Every row belongs to one group in each of 3 separate groupings. Each group adds its own fixed numbers to the row, and there is some noise. The rows also spread widely along 10 directions, which tell nothing about the answers.
Known rows, each followed by its group in each grouping:
[  1  -4   3  -2   0   8 -11   3   6  -2  -6  -1   6  -3  -5 -10  -3  -6
  -1  -3   2   1   8   5  -5  -4  -4  -1  -2   0   9]
j_265 j_669 (1)
[-4 -1  0 -1 -3  5 -9 -4  2 -4 -4  3  2 -7 -4 -4  0  5  2  4  1 -1  5  3
 -1  1  4  1 -7  4  6]
j_265 j_669 (0)
[ 11 -20   8  -6   4 -14   3  -5   6  -3  -9  -7  -2  -2   6   4  -8  -1
   3 -15   1   7 -12  -3  13  14  -5   3  -8 -11  -4]
j_779 j_314 (0)
[  6  -2   1 -13   4  -7  -6  -1   1 -10   0   5   0   9   7  -1   0  -8
   0  -8   4  -9  -2 -10   1   1  -7   1  -2  -5   1]
j_779 j_775 (2)
[ -7 -10   2   5  -1  -1   0  -6   6  -5  -4  -5  12  -9   0   8   6  14
   3   4  -2  -5   4  -2  15   5  11   0   5  -1   0]
j_551 j_14 (3)
[ 10 -14  14   1  -2 -11  -5   0   7 -12 -12  -1   5   9   6   2   2   1
  11 -10  -5  -8  -1  -7  14  -1   2 -14  11   1  -1]
j_551 j_14 (3)
[  5  24  14 -12   5  -5 -10   2   9  -6  -1 -14   3  -5   6  -7  -8 -17
   0  -6  11  -1   0   6  -1  -4  -7   9 -15  -1   2]
j_628 j_314 (1)
[ -6   0 -14   1   1   9  -1   2   3   2   4  -9   4  -4   5   3   6   0
  -2   0   0  -2  -2  -2   0   5   3   0  -2  -5  -1]
j_628 j_775 (2)
[ -4  -2 -16 -15  -7  -8   4  -3  -1 -20  -3   6   0  -3   9   3   0   9
  13  -3 -11   3 -13  -8  -2  29   5 -13  -8  -6  -5]
j_628 j_14 (0)
[ 1  0 -4  4  3  1 -3  5  1  0  3  1 -5  3 -5 -7 -2  0 -1 -2 -2 -7  5  7
 -7 -2  2 -8 -5  4  2]
j_551 j_14 (1)
[  5 -18  -2  10   0  13  -6  -3   6  -8   0  -6  -4  14  -5  11   8   3
  10   7   3 -15  -3  -2  17  -2   1   7   7  -5   4]
j_265 j_314 (3)
[  2   2  10   7   5  -2 -10   4   5   1  -2  -2  -5  -1  -9  -7  -2  -2
  -2   2   3  -5   8  12   1 -12   2   1  -8  10   3]
j_779 j_314 (3)
[-16  -9   0  -8   4   3  -2  -2   7  -4 -14  -1  19 -13   4 -10   9   8
  -1  -8  -8   3  13 -10   2   4   5 -14  10  -5   6]
j_265 j_669 (0)
[ -8   4  -1   7   8  -7   7 -10   1   2   2 -13  -3  -6  10  13   9  12
   3  -2   0 -12  -1  -3  18   0  13   2   1  -3  -7]
j_551 j_314 (0)
[ 11 -33  -5  17   2   7   4   7   5   8  -6  -7 -15  11  -6  -1  -1  -1
   3 -12  -6   0  -7   5   1   2  -2 -13   4  -3   0]
j_265 j_314 (0)
[ -9   8 -12  -4   7   5   5   3   2  -4   5 -13   1   2   6  -1   6  -6
  -3  -4  -1 -12   1  -6  -3   7   2  -4   0  -5  -1]
j_628 j_14 (3)
[-13 -11  -2   2   3  -1   1  -7   4   8  -7  -6  17 -25  -3   3   3  17
  -5   2  -1  10   9   7   9   7  13   5  -6  -2   1]
j_779 j_669 (1)
[  1  -5   3   2   2   4 -16  -3  -1   9   3   9  -3   4  -1   2  -2   3
   0   2   5 -12   9   4   2 -17   1   8  -1   7   2]
j_779 j_314 (1)
[  0  -5  -6  -6  -5  13 -14   0   3  -3  -1   0   1   4   7   1  -2  -3
   7  -2  -2  -1  -3  -5  -1  -1  -5   1   3  -3   2]
j_628 j_314 (0)
[  3   4  -2  -5   0   3  -3   2   5 -17  -6  -9   1   7   9   1   7  -5
  12  -6  -3  -7  -7  -8   6   7  -3 -11   8  -4   0]
j_265 j_314 (3)
[  8  -5   5   3  -1  -4  -9  -2   0   1   1   7 -11   8  -1   2  -6  -2
   2  -2   5 -10   0   5   1  -9  -3   4  -6   8  -1]
j_779 j_314 (3)
[ -7   6  -5   9   4  -7   4   7  -1   9   2  -5  -5 -17  -8  -7   0   9
  -6  -1  -6   6   5  19 -10   6  15 -13 -19  11  -4]
j_779 j_14 (1)
[ 11   0   9  -5  -3 -12  -8  -8  -1  -2   0   8  -5   3   9   7 -10   2
   7  -5   7  -8  -5   2   7  -3  -1   8  -6   2  -3]
j_551 j_314 (1)
[ -6 -10  -5  -3  -4  -4   0  -8   0   6  -1  12   6  -7   5   1  -6   8
  -7  -4   1  -3   6  -4  -2   3   1   3   0   0   0]
j_551 j_669 (3)
[  2 -10   3   1  -6  -5  -1  -1   6  -5  -6  -5   5  -9   1   6  -4   5
   5  -1  -1   4  -5   4   7  11   6   1  -8   0  -2]
j_628 j_14 (3)
[ -9  -3 -10  -6  -2  -2   5  -6   8 -12  -2   0   6 -12  -3   2   0  12
   3   5  -1   2  -1   3   5  20   6   5 -12  -6  -1]
j_628 j_314 (3)
[ -1   4  -3   2   4   6  -2  -1   6  -9   0 -15  -1  -1   0   2   9   3
   5   5   1  -5  -3   1   8   5   6   0  -4  -4   3]
j_265 j_775 (0)

New rows, each followed by its group in each grouping:
[ -9  -1 -18   4   0  11   4   0   6  -4   1 -15   4 -12   0   0   9  10
   0   5  -7   6  -4   2   2  16   6  -5  -2  -8   0]
j_551 j_775 (0)
[  5  -4  20   1  -4 -11 -10  -6   6  -8 -11  -2   8  -8   2   4  -3  10
   9   0  -1   1   1   2  16  -1   9   0  -4   5   1]
j_551 j_14 (0)
[ -2  -5  -9   5   3   8   1  -4   4   4   3 -13   1  -5   0   4   0   1
  -4   0   3  -1  -2   4   5   5   0   9  -3  -7   2]
j_551 j_669 (1)
[ -9   0 -20 -12   6   0   5  -4  -1 -12   3  -1  -1   5  11   1  13   7
   5  -4  -8  -9  -5 -15   1  16   1 -12   5 -11  -5]
j_779 j_775 (0)
[ -4   7 -10   3  -4   7 -12   4  -8   3   7   5  -6   4   7   4   5   1
   3   2  -3 -12   2  -3  -8  -8   5  -9   4  11  -3]
j_779 j_14 (3)
[  8 -21   3   4  -3  -7   0  -1   4 -10  -7   2   1   5  -2   5  -2   5
   9  -4  -4  -3  -5  -2  12   8   4  -6   0  -2   0]
j_551 j_14 (2)
[ -2  -2  -9   9  -4   9  -9  11   3  -4  -2   7  -1  -1 -11 -14   3   4
   1   4  -9   1   8   9 -12  -5   5 -19  -3  10   5]
j_551 j_775 (2)
[  3  -4  -3  -2  -1  18 -16   5   7   0   0 -19   5  -6  -1  -1  -4 -11
  -1  -1   1  11  -7   2  -1   6  -8   7  -3  -6   6]
j_779 j_14 (0)
[ -8  15  -2 -22  -5  10 -14  -6  12 -12  -3  -8  19 -26   5  -5 -12   0
  -2   4   5  18  -4   1  -1  18  -9  16 -13 -10   7]
j_551 j_314 (0)
[ -5 -12  -3  -9   6 -10   3  -7   5 -11  -3  13   0   2  -7  -3   0  10
   0   0   0 -10   7  -3   5  10   1   4  -7  -4   1]
j_779 j_314 (3)
[  4 -14  -1  -2  -1   0  -2  -4   7  -8  -6  -3   7   3   2   8   6   6
   9   1  -1  -5  -2  -3  15   5   5   2   2  -8   0]
j_628 j_775 (1)
[-1 -9 10 -8  6 -1 -5 -9  9 -4 -6 -2 10 -4 -3  0 -3  0 -4 -2 11 -6  9 -1
 11  0 -2 17 -4 -7  9]
j_265 j_669 (1)
[  0  -9  -4   4 -14  14 -19   2   2   3  -2   1  10 -11   0   7  -3   8
  10   8  -4   8  -1   8   2  -1   8   0   0   6   2]
j_628 j_14 (1)
[ -1   2   5  15  14  -3  -2   4   2  -3   0  -8 -18  15 -11  -4  13   2
   4   2  -2 -20   9   8   8 -16  10  -7  -4   9   1]
j_779 j_314 (0)
[-12  -4 -13  -5  -8  -8   8  -1  -1  -3  -4   9   7 -22   6   1   0  18
   3  -4 -10  10  -2   1  -8  25  12 -20  -6   4  -6]
j_265 j_14 (3)
[  2  -3   3   9   3  -8   8   0   6   7  -2 -15  -2 -11   5   2  -4   1
  -5 -11   2   4  -6   7   5   6   1  -2  -6  -3  -6]
j_551 j_314 (3)
[  0 -13   0  -6  -5   1  -7  -2   4  -3  -6   7   6   1   7   1  -3   1
   5  -6  -1  -2   1  -6   3   0  -2  -2   5  -2   0]
j_628 j_314 (3)
[ -8 -10  -3   7  -3  -1   6  -4   6   4  -3 -15  10 -20   3  12   3  13
   0   2  -3   5  -3   5  12  13  15   2  -5  -3  -4]
j_628 j_14 (3)
[-4 -6 -1  4 -1  5 -3 -6  5 -2 -2 -6  6 -8  4 11  5  9  5  3  3 -5  0  0
 13  3  6  6  3 -2  0]
j_265 j_314 (3)
[  2  15   9  -8  -7  -8  -8   2   3   1  -6  -9   8 -24  13  -4 -13  -1
  -1 -11  -1  18  -8   5  -5  10   0  -7 -13   3  -3]
j_551 j_14 (0)
[ -1  -5   8  12  13   3   3   0  12  -2  -5 -22  -1   0 -13  -8   3  -5
  -7   0   4  -5   7   8  10  -4   2   8  -7  -5   8]
j_551 j_669 (0)
[ -1  -2   2   5  -3 -17   5   2   1   3  -8   5  -4 -10   5  -5   1  12
   3  -8  -9   4   2   6  -3   3  15 -19 -12   9  -8]
j_628 j_775 (0)
[ -9  12   0  -4   7  -6   3  -7   3   1   5  -2   1  -7   6   0  -1   4
  -8  -2   8 -13   7   0   2  -1   2   9  -7   0  -2]
j_551 j_314 (3)
[  1   2  -3  -1   3  -7  -2   0   0 -18   0   2  -6   4  -7   2   5   5
   9   6  -3  -8  -2   2   5   9   8  -5 -11   4   0]
j_779 j_14 (2)
[ -3   5  -4  -1   4   1   0  -8   0  -2   4  -6  -7   0   2   2   0   0
  -3   2   7  -9  -1   1   2   4   2  11 -10  -2   3]
j_265 j_669 (0)
[  0  11   2  -6   0  -2  -8  -3   3   6   5   0  -4  -5   6  -5  -8  -4
  -7  -1   9  -2   3   4  -8  -5  -2  12 -17   2   1]
j_628 j_775 (0)
[ -4  10 -11  -8   0 -11   3   2  -7   3   5   5 -12 -10   7  -5  -9   2
  -5  -9  -5   6  -6   4 -18  15   3 -12 -20   5  -7]
j_779 j_14 (0)
[-14   4  -9   9   6   5   5  -2   4   9   3 -15   5 -19   1   4   7  13
  -3   2  -2   0   5   9   6   3  12   0  -3  -1  -3]
j_551 j_314 (1)
[ -2 -10  -3   0   7   0  -2   1   5  -7  -4  -1  -5   4  -8  -5   3   4
   3  -2  -4  -4   3   1   3   4   1  -4  -5  -3   2]
j_779 j_314 (0)
[-11 -15   0   9  -1   2   6  -9   3  14  -6 -13  15 -21  12  16   9  15
  -4  -4   1   1   2  -4  17   3  13   4   9  -4  -3]
j_265 j_669 (3)
[-3 -7 -2 -2 -1 -3 -1 -3  4 -6 -6  4 -1 -4 -1 -1 -1  9  6 -1 -4  0  1  2
  3  7  7 -2 -9  0 -2]
j_628 j_314 (0)
[ 1 -3 -3 -1  4  0  0  2  4 -5 -2 -7  2  4  3 -1  2 -1  4 -6 -4 -6 -1 -2
  3  6  1 -9  3 -5  1]
j_551 j_14 (1)
[  0   3   7 -11   0   3  -6 -11  10 -17  -7 -18  20  -6  11  10   3  -3
   4   0   7  -1  -6 -12  22  10  -4  14   6 -14   4]
j_551 j_669 (3)
[ 11 -13   4  -3   1  -2  -6   6   3  -3  -4   2  -7  18   5  -9  -6 -11
   3 -17  -4  -8  -2  -7  -5  -3 -10 -14   6  -2   2]
j_551 j_14 (0)
[  3  -7   4   1   8 -13   5  -5   6  -7  -3  -5  -7   1  -4   1   3   7
   0   0   1  -6  -1   3  12   7   6   4 -13  -3  -1]
j_779 j_775 (0)
[  1 -17  -6  -5  10  -2   2  -3   2  -1   2  -3  -2  10   0   4   1   0
  -2  -7   1 -11   1  -6   6   6  -2   4   0 -10   2]
j_779 j_14 (1)
[  6  -6  -6  -6   2  -5   8   1  12 -31 -12 -17   3   4   0   4   8   1
  22  -3 -10   4 -17  -2  18  30   3 -12  -4 -16  -3]
j_628 j_314 (1)
[ -4  -8  -7  -3  14  -2  10  -3   5   5   2 -15  -4  -2  -2  -6  -2  -7
 -14 -11   4  -1   0  -2  -1  10  -5   8 -10 -13   2]
j_779 j_669 (0)
[  1   0   7 -10   4  -3  -2  -7  11 -17  -5  -7  12   0   4   3   6   1
   3   1   7  -9   1  -8  15   7  -1   8   1 -10   5]
j_265 j_775 (3)
[  8 -22   5   6  -4  -6   0   3   7 -10 -13   3   0   2 -12  -5  -4   1
   6  -4  -5   4   0   6   5   6   4  -7  -9   1   4]
j_628 j_669 (2)
[ -6  11   9   1  -1  -1  -7  -3   4  -3  -5  -8   9 -18   5   6   5   6
   6   1   3   1   1   4  10  -1  11  -1  -5   5   0]
j_265 j_314 (2)
[  4 -14   2  23   4  13 -10   5   4   8   6  -9 -11   9 -20   0   2  -1
  -5  11   5 -11   9  16   3 -16   5  10  -6  10   7]
j_779 j_14 (3)
[ -3   8  -7  -3  16 -10  17  -1   1  -5   8 -14 -12   7   2   1   5  -5
  -4  -8   4 -17  -2   0   1  12   3  -1 -12  -9  -2]
j_265 j_14 (1)
[ 10   9  -2   4  -9   8 -10  -3   2   1   9 -12  -3  -6   7   9  -8  -4
  -2   7  11   2 -13   9   2   2  -5  16 -11   0  -1]
j_551 j_775 (3)
[ -5  -8 -11   0  -2   9  -3   0   3   1   5   1   0   1  -3   1  -2   0
  -4   2   1  -7   3   1  -4   4   1   5  -4  -1   3]
j_628 j_14 (3)
[ -6 -10 -11 -10   1  -1   1   0   1  -5  -4  -4  11  -9   6   4   4   4
   2  -9  -7   6  -5  -9   3  20   2  -9   2  -9  -2]
j_779 j_14 (2)
[ -5 -11  -3  -3  10  -6   8   3   8  -5  -5   3  -2   4  -8 -11   0  -2
  -3  -9  -2  -8   8   0  -3   5   1  -6  -9  -5   3]
j_628 j_314 (2)
[-21  -8   4 -11  12  -2  -6 -17   3  11   4   5  15 -12   4   7   3  15
 -13   1   9 -16  21 -11  12  -8   8  22   0  -5   4]
j_779 j_14 (0)
[ -2  21  -1  -8   0 -15   3 -11  -6   8   9  -4  -2 -12  22  14  -2   5
  -2  -3  10  -8  -6   0   4   2   9  11 -15   0 -11]
j_628 j_775 (1)
[ -1  -4   1   9   4  -9   4  -8   0   3   5  -3  -4  -3  -1  12   1  14
   2   4   3 -13   2   7  12   0  14   7  -9   2  -4]
j_551 j_14 (1)
[ -4   0 -11  -5   0   5  -5  -3  -1   2   8   2  -1   1   3   4  -2   1
   0   1   2  -8   2   0  -4   3   3   6  -6  -1   0]
j_628 j_14 (1)
[ -1   5   7  -2   1  -8  -4  -6   1   3  -2   1  -2  -7   5  -3  -7   2
  -5  -4   4  -2   4   2   0  -3   1   5 -11   3   1]
j_551 j_669 (0)
[ -2 -12  -1   1   0   6  -4  -2   7   4  -1  -5   8  -1   4   2   4   1
  -4  -2   3  -6   5  -4   5  -4   1   5   4  -5   2]
j_628 j_775 (3)
[ -1  -2  -9 -10  13   3   1   8   7 -14  -4  -7   4  13   1 -12  12  -9
   2 -10  -8 -10   4 -10  -2   5  -6 -17   9 -11   4]
j_779 j_775 (1)
[  3  -5   4   0  -2  -7  -3   4   6 -19 -17 -10   8  -6   6   0  15   9
  17  -4 -16   8  -7  -4  14  12  10 -27   6  -2  -4]
j_779 j_775 (0)
[  0 -10  -7   2  -1   2   0   2   7 -15  -7   0   3  -3  -8  -3   3   7
  10   0  -8   2  -2   2   6  14   3 -11  -1  -3   2]
j_551 j_314 (2)
[  2   5  -2   3   0  -4   2   0   5 -11  -2  -7  -2  -2   2   1   1   2
   6   0  -2  -3  -6   3   6   9   2  -5  -4  -1  -2]
j_551 j_314 (3)
[  4  -3   6  12   8   0  -8   1   3  -4  -1  -3 -16  13 -14  -4   4   1
   4   6   1 -14   7  11   6 -15   5   1  -8   8   3]
j_779 j_314 (0)
[-15 -11 -10  -5   4  -6  11  -5   4  -2  -4   5   8  -6   1  -3   5   9
  -6  -4  -4  -6  10  -7   0   9   7  -3  -1  -5   0]
j_628 j_669 (3)
[  9  -5  11  -5  -3 -10  -7  -8   3  -5  -6   4   3  -1   9   8  -7   5
  10  -6   3  -3  -5   0  14   1   1   4  -2  -2  -3]
j_551 j_314 (1)
[  3  -9   6   3   1   0  -3   1   5   6  -4 -16   1  -4   7   5  -2  -4
   1 -10   0   2  -5   0   7   1   3  -1  -3  -4  -3]
j_628 j_14 (0)
[  8 -12   3   7   6  -3   0  -3   1   1   1   1 -18  17   0   4   0  -1
   4  -6   4 -18  -1   0   6  -7   0   1  -3   1   0]
j_265 j_314 (0)
[ -6   2  -3  11   6   3   3   0   6  -2   1 -20  -1  -9  -5   2   6   7
   0   5  -2  -1   0   9   9   6  12   0  -8  -1   0]
j_551 j_14 (0)
[  1   3   7   3   9 -24  15  -2   3   4  -3  -3 -12  -8  -2 -12 -10   1
 -12 -12   2   1   2  11  -5   7   4  -3 -24   2  -3]
j_551 j_669 (0)
[ -5  -4   0  -2   0   0  -1  -3   4   3   1  -2   5 -10   2   2  -3   3
  -6  -2   4  -1   4   2  -1   6   3   3  -5   1   2]
j_265 j_14 (3)
[ 13 -15   5   7  -3   3 -10  -5   0   1   3  -5  -7  16   5  18  -1  -2
  11   1   6 -15  -7  -1  17 -10   4  12   2  -1  -1]
j_628 j_14 (1)
[ 1 -9 -3  3 -1  4 -7  1  2  3  1 -3  0 -4 -3  2 -2  1 -3  1  1  0  0  4
  0  3  2  2 -4  2  1]
j_779 j_14 (3)
[  1  -8 -10  12  -3 -12  13   1  -5  -6  -6   2 -11   2   3   5   9  13
  10  -5 -12  -5  -7   2   2  12  15 -24  -1   7  -8]
j_265 j_669 (3)
[  3  -9   9  -7   5   9 -16   0   8 -12 -12 -15  12   9  11   5  12  -5
  13  -9  -4  -6  -2 -17  21  -6  -6  -6  21 -11   3]
j_779 j_314 (0)
[  1  -5   0 -11   8  -1   0   9   7  -9  -4  -6   3  10  -1 -13  -2 -17
  -3 -15  -1  -6   2  -7  -7   4  -9 -10  -2  -7   5]
j_628 j_14 (2)
[-3  1 -7 -1 -5  6 -8  2 -1  8  1  1 -5 -5  8 -1 -6 -1  0 -6 -2  2 -2  2
 -8 -2 -1 -4 -5  3 -4]
j_628 j_314 (0)
[ 0 -7  4 -2  8 -9 -1 -2  3 -3 -5 -3  0  2  4  3  5  0  4 -9  0 -8  1 -5
 11  0  2 -5  1 -3 -2]
j_779 j_314 (2)
[  1   4   4  -3   4   5  -8  -7   7  -6   4 -10   7   0   4   6   2  -2
  -1   5  11 -11   0  -4  14  -3  -2  18  -2  -8   5]
j_551 j_775 (2)
[ -1  -9  -1  -3 -10   6 -15  -2  -3   1  -4   7   5  -5  11   5   0   7
  10  -4  -5   0  -1  -6   0   1   4 -10   8   5   0]
j_265 j_14 (0)
[  4 -22  -1  15  -2  -1   4  -1   0  22   1  -3  -8   0   2   5  -7  -1
  -9  -9   4  -2   0   6   0  -7   3   5  -4   4  -3]
j_628 j_669 (3)
[ 12 -26  -3   4   7  -6  12   3   8 -11  -3  -7  -9  21  -5  -2  -1  -7
   1 -12  -3 -11  -8  -5   8  13  -7  -7   3 -13   1]
j_551 j_14 (3)
[ 11  -9   1  14   6   2  -6   1   0   3   6  -8 -20  18  -6   3   4  -3
   0   3   5 -15  -3   7   6 -13   1   5  -6   3   0]
j_779 j_775 (0)
[-10  -2   8  -7  15 -14  10  -7   7 -11  -7   2   0   2  -5 -11   6   5
  -5  -5   2 -15  15  -5   6   4   6   1  -9  -4   5]
j_265 j_669 (0)
[  2  -3  -6  -1   0 -13   6  -9  -2  -1   5   6 -13   4   7   8  -2   9
   2  -1   4 -11  -7  -1   5   7   7   6 -15  -1  -7]
j_628 j_775 (0)
[ -4   5  -5 -11  -7   0  -3  -7   3  -6  -7 -16  18 -21  24  20   5   9
  16  -5  -4  12 -17  -8  18  19   7  -2   4 -11 -10]
j_628 j_314 (1)
[  9  -4  -7   5  -3   6   1   9   4   2  -2 -16  -5  -9   2   0  -7 -10
   2 -11   0  15 -17   9  -5  16  -5  -8 -10  -3  -2]
j_265 j_314 (2)
[  8   0  12  10  -3  -5   0  -3  13  -1  -5 -20   2 -21  -7   4 -12   3
  -1   4   8  14  -9  21  12  10   4  15 -21   0   0]
j_551 j_314 (3)
